There are 4 ways to turn a row about zero (a turn may also mirror it). The second row of each pair is the first, turned, with some noise. The first 36 pairs use one turn. New pairs use 2 turns, one after the other, and a turn may come again.
Known pairs, each followed by its turns in order:
[ 16   1 -29  11  -1  33  -4  16]
[  6  12   0  24  -9 -34  28   1]	mup

[ 10   7   6   9  40  -3 -29   2]
[-24 -11  -8  -4 -39   8 -15  -9]	Poni

[ -6 -16   3  24  -4 -11  -9   2]
[ -9 -18 -13  -3  11 -14   2  -4]	gaso

[  1   4 -20   8   5   8   2  12]
[ 13 -12  -1  18  -9   4  11  -2]	Poni

[ 5 14  7 20 -2 36 14  6]
[-24   2  22  22  16  11  10   9]	gaso

[ -8  -1  -7  -6   3  17  40 -33]
[25 29  1 30  4 -7 24 19]	gaso

[-15   0 -17   1  -1  33   2 -18]
[-17  -4   2 -22  21  19  -2 -22]	lipo

[ -1  12 -10  -9  -3  -1 -13   5]
[ -7  10  -8  -2 -16  -3  -1  -6]	mup

[ 24  -5 -13 -35   0   4  -6  15]
[ -6   4  11  -1 -11  20  35  21]	lipo

[ 20   2  -5  40 -14  -2  20  -9]
[-16  -9  -1  25  27  -9   7  27]	mup

[ 11  14 -26  22  -2   3 -17   4]
[-31   4 -10  -5  17  -9  -5  16]	lipo

[  9 -39  15  16  23   1  -3  -2]
[ -1 -26 -19 -13  10  -5  13  30]	gaso

[ -7   8 -15   2  -9   0   5 -33]
[  2  -6  13 -17  28  -7  -3  -8]	lipo

[ 18   2 -15 -18   1  29  -7  -3]
[ -1 -33 -14  -1  18  15   9  -4]	Poni

[  2 -11 -18  13  38  -8 -10  40]
[ 10  -7  14   6 -51  19  15 -24]	Poni

[ -2  -9  -2  16  -2  -7 -22  27]
[ -4  11   8  12 -17  27   4  -4]	Poni

[-39   5   6  -1  -3   4  -7  -9]
[  0   2  -8 -37  -2  -6  -2   9]	mup

[  6  -4   4   8  -4 -17 -40   9]
[ -9 -29 -15 -15   2  11 -17 -20]	gaso

[-14  28 -11 -17   6  16 -10   3]
[ -4   6  26  14 -18   8 -18  -5]	gaso

[ -1 -40 -14   7 -37  -6   2   1]
[  2  33   6  18  30  11  21 -26]	Poni

[ 13 -30  -1 -10   4  27   4  -2]
[ -9  -6  -8 -24 -22  13  25 -14]	lipo

[-22  29   7  25  -3 -14 -19   2]
[-22  22 -24 -22  -1  13   5  25]	mup

[ -5   4  -4 -17   1  -2  15  -4]
[ 10 -10  16  -1   3  10   3   2]	lipo

[  4 -40  11   0   8 -20  12   9]
[  9   0 -24 -31   6 -19  22  14]	gaso

[ 14  -6 -17   9  -8   4  19  -2]
[  4  -8  -3  19  12 -18  21  -6]	Poni

[  4  -8 -40 -40   3   7  13  10]
[ 20  -2  -6   8  -4 -26   0 -52]	mup

[-27   7   0 -27 -12  27   1   6]
[  1  12   4 -10   4  41  -7  -8]	lipo

[  1  13 -21  15  -4 -11   0 -10]
[ -3   9 -15  19   1  -7 -13  -9]	gaso

[ -3  13  14 -10 -12  19  -1   6]
[  7  -6  -2  -6 -18  -9  -6  10]	mup

[ -1  -7   2  -2 -12 -23   0  40]
[-11 -19 -16   3 -17  25  26 -14]	mup

[ 31   7  16 -40  17 -40   4  -7]
[ 18  19 -25 -30 -39  26  10  -4]	gaso

[ -1  -5   2   0 -21  -4  -2  11]
[-1 17  6  3 11 10 12 12]	Poni

[ -9   4  32 -19   4   5  -1  -1]
[ 21  12   0  13  -7  16   6 -18]	lipo

[  0 -22  -2  -3  -9  -4  12  -1]
[ -1 -20   7  -1  10  -3   3  -9]	mup

[  4  21  -7 -21   7  -6   2   8]
[ 14  -9 -14 -16  -8   2   0  10]	Poni

[-40  12 -20  12  18 -23 -25  40]
[-39  18  19  31 -17   5 -47   9]	lipo

New pairs. What belongs after each?
[-5  3  9 -5 -7 26  0 -4]
[ -2 -19   4 -11  -3  -2   6  21]	Poni gaso

[-40  12  -4  -4   4  17  15  -1]
[  4  21  36 -17  -8 -10  -8  13]	lipo mup

[ -9   6   1   2  -1   8  12 -17]
[-4 -1 -8  8 15  1  5 18]	gaso mup

[ -8  -7  40 -16  11  -7 -12  17]
[-15  10   2  22  24  20   8 -23]	lipo gaso

[ -9 -33  20  13  33  33   8   0]
[  2  16 -21  17  48 -15 -19  -9]	lipo Poni

[-40 -11  -6  -2 -40   0  26 -15]
[-31  -7 -21   1 -33  34   9  11]	Poni gaso

[ 16   4 -15  -5   7  -9  10  20]
[ -5  13 -16 -16 -25  -3  -6  -5]	gaso mup

[-20  -3 -11 -40 -20 -33   3  -7]
[  0   3 -26   0  32   6 -36 -32]	mup Poni

[  1 -11   2   9   6  11 -12 -40]
[-16 -14   8  20  -5  -4  20 -25]	gaso Poni

[ -3 -12   2  14  30  10  24 -34]
[ -2 -10  28 -14  36   7 -22 -13]	lipo mup

[-24  -1   1 -37   6   5  13  -2]
[  3  13  25  15 -12  12 -15 -21]	Poni mup

[ 17 -11  -6  21  13  10   0 -10]
[ -4  -8 -11 -15  19  -1  -5 -22]	lipo mup

[  3 -21 -40   5 -11   1  25   5]
[-25   7   8  40  11 -14  -2  16]	gaso lipo

[ 25  -1  -2  -5  13 -18  16   5]
[ -3  18  17  11  -4  -1 -27  -4]	gaso gaso

[ 25   3 -26  17  -5 -40 -11 -19]
[ -4  28 -18  36   6 -12 -28 -23]	Poni gaso

[ 19 -16 -31   0 -16  -7  10  18]
[  7 -45  -6  -6  17  -8   5  -1]	Poni lipo

[ -3  25  26   7   4   1   2 -30]
[-19  23  19  13 -19  -4 -18  10]	Poni lipo

[ 40   8  28 -20  32   3  -9 -22]
[  9 -34  17  19  39  18  36   9]	gaso Poni

[ -3  31   2   4   8  34   9 -14]
[-10 -25 -11 -33  14 -20  -6  14]	Poni gaso

[  3   6  11 -22  34 -11  -1  22]
[ 26  14  12 -23  -4  22  15  16]	Poni lipo

[13 -9  6  5  6 -3  4 19]
[ 14  -2 -12 -12  -9  -4  -1 -13]	gaso mup

[-11   8  12 -12  15   9   5   0]
[ -4 -23  -1   3 -13   5  -1  14]	gaso mup

[-19 -11   4   1 -10  -6 -12  -1]
[ 18   7  17  -6 -10  -8   6   1]	mup gaso

[  2   0 -16  -1   2  27  -7  36]
[  1  37 -12   5  20   1   8 -19]	mup gaso

[ -3   5  -2   7  28  40 -13   5]
[-11  11  46   7  -7  23   4  -3]	gaso Poni

[-10  40  -5 -12  39 -34   0  -7]
[-50 -14 -16  -8  -2 -39   5   8]	gaso mup

[  9   2  -8  -8   7 -19 -13  11]
[ -1   3   3  -6   7 -22 -10  14]	mup mup

[ 40   0  -2 -13  -3 -21   6  -1]
[-17  -2   7  -5  25  27  18   6]	gaso lipo

[-11  -1 -13   4   5  -1  23 -27]
[-18   6  20  17  -6 -17  15  -3]	mup lipo

[ 14 -14 -30   1  -3 -23  -3  -2]
[ -2 -22   1 -14  34 -11   2   5]	Poni lipo

[-17  31   2   5  16 -37   1 -18]
[ -2  12 -10  33  -9 -42   4 -17]	lipo lipo

[ 3  0 -6 -3  2 10 18  5]
[  5   1 -14   0 -10   8   0  10]	gaso mup

[16 32 -1 -8  3 40  2 -2]
[ -2 -11  -2 -26  20 -26  -6  30]	Poni gaso

[-14  -9  -6  -8  -1   8  15  -4]
[  6  10  -4 -13  -8   8  14 -12]	lipo lipo

[  4   0  13 -11   0 -26 -40  -5]
[  1 -14   9  -2  25  17 -35  24]	mup Poni

[  8  24 -16   1   0  -2  20   8]
[ -9  14 -23 -10  -5  -4  -7  19]	gaso mup

[ 13   0   0  26 -23  40 -19  26]
[ 20  34  30   2   4 -13  26  28]	mup Poni

[ 40  23  12  -5  -6  -6 -13  -3]
[ -9  21 -25   2  10  -5 -30  -7]	mup lipo

[ 10 -28 -12  10  -4  11  -6  -6]
[  7   5   4 -10  26  -9 -10  17]	Poni mup

[ 17   0   4  -3 -12 -14   3   1]
[-7 -2  8 -2 18 10  9 -4]	gaso lipo

[-40 -25 -23  -7 -16 -11   6  -3]
[-38 -25 -31   2 -11 -11  -4  13]	Poni Poni

[ -7   7  -4  -6 -11   1 -18 -35]
[  6  -5  16  30  15   2  18 -13]	lipo lipo

[  4   8 -12   7   1  15  12   7]
[ -6   5  17   5   2 -12  15 -10]	Poni Poni

[ 4  2 24 -7 -2 -9 12 -7]
[ 5 25  6  7  4  4  7  0]	gaso gaso

[ -5  10  11  -1 -14 -25 -40  -4]
[-2  6 -4 42 26 -5 -6 21]	lipo lipo

[ 12  13   1  12 -40   6 -12  14]
[  8  -1   3 -15 -13   3 -43   8]	mup lipo

[  7  -6  40 -40 -10  -8 -11  40]
[47 12 21 -6 -4 41 26 -2]	gaso lipo

[  7  -2  -3   4 -25  40   8  -3]
[ 21  11   2   5  -8 -31  -6 -25]	lipo mup

[ -2  -2 -21  -2  22  -8   3  17]
[  2 -14 -16   7   3 -27   6   2]	mup Poni

[ -9 -40 -21  13  -7  -1  18   0]
[ 35  -6  15 -30  -4  -6  -7 -13]	lipo gaso

[ 10   3   0 -19   6  18  -8   6]
[ -2  -6   2 -16 -13  13   9  -6]	Poni lipo

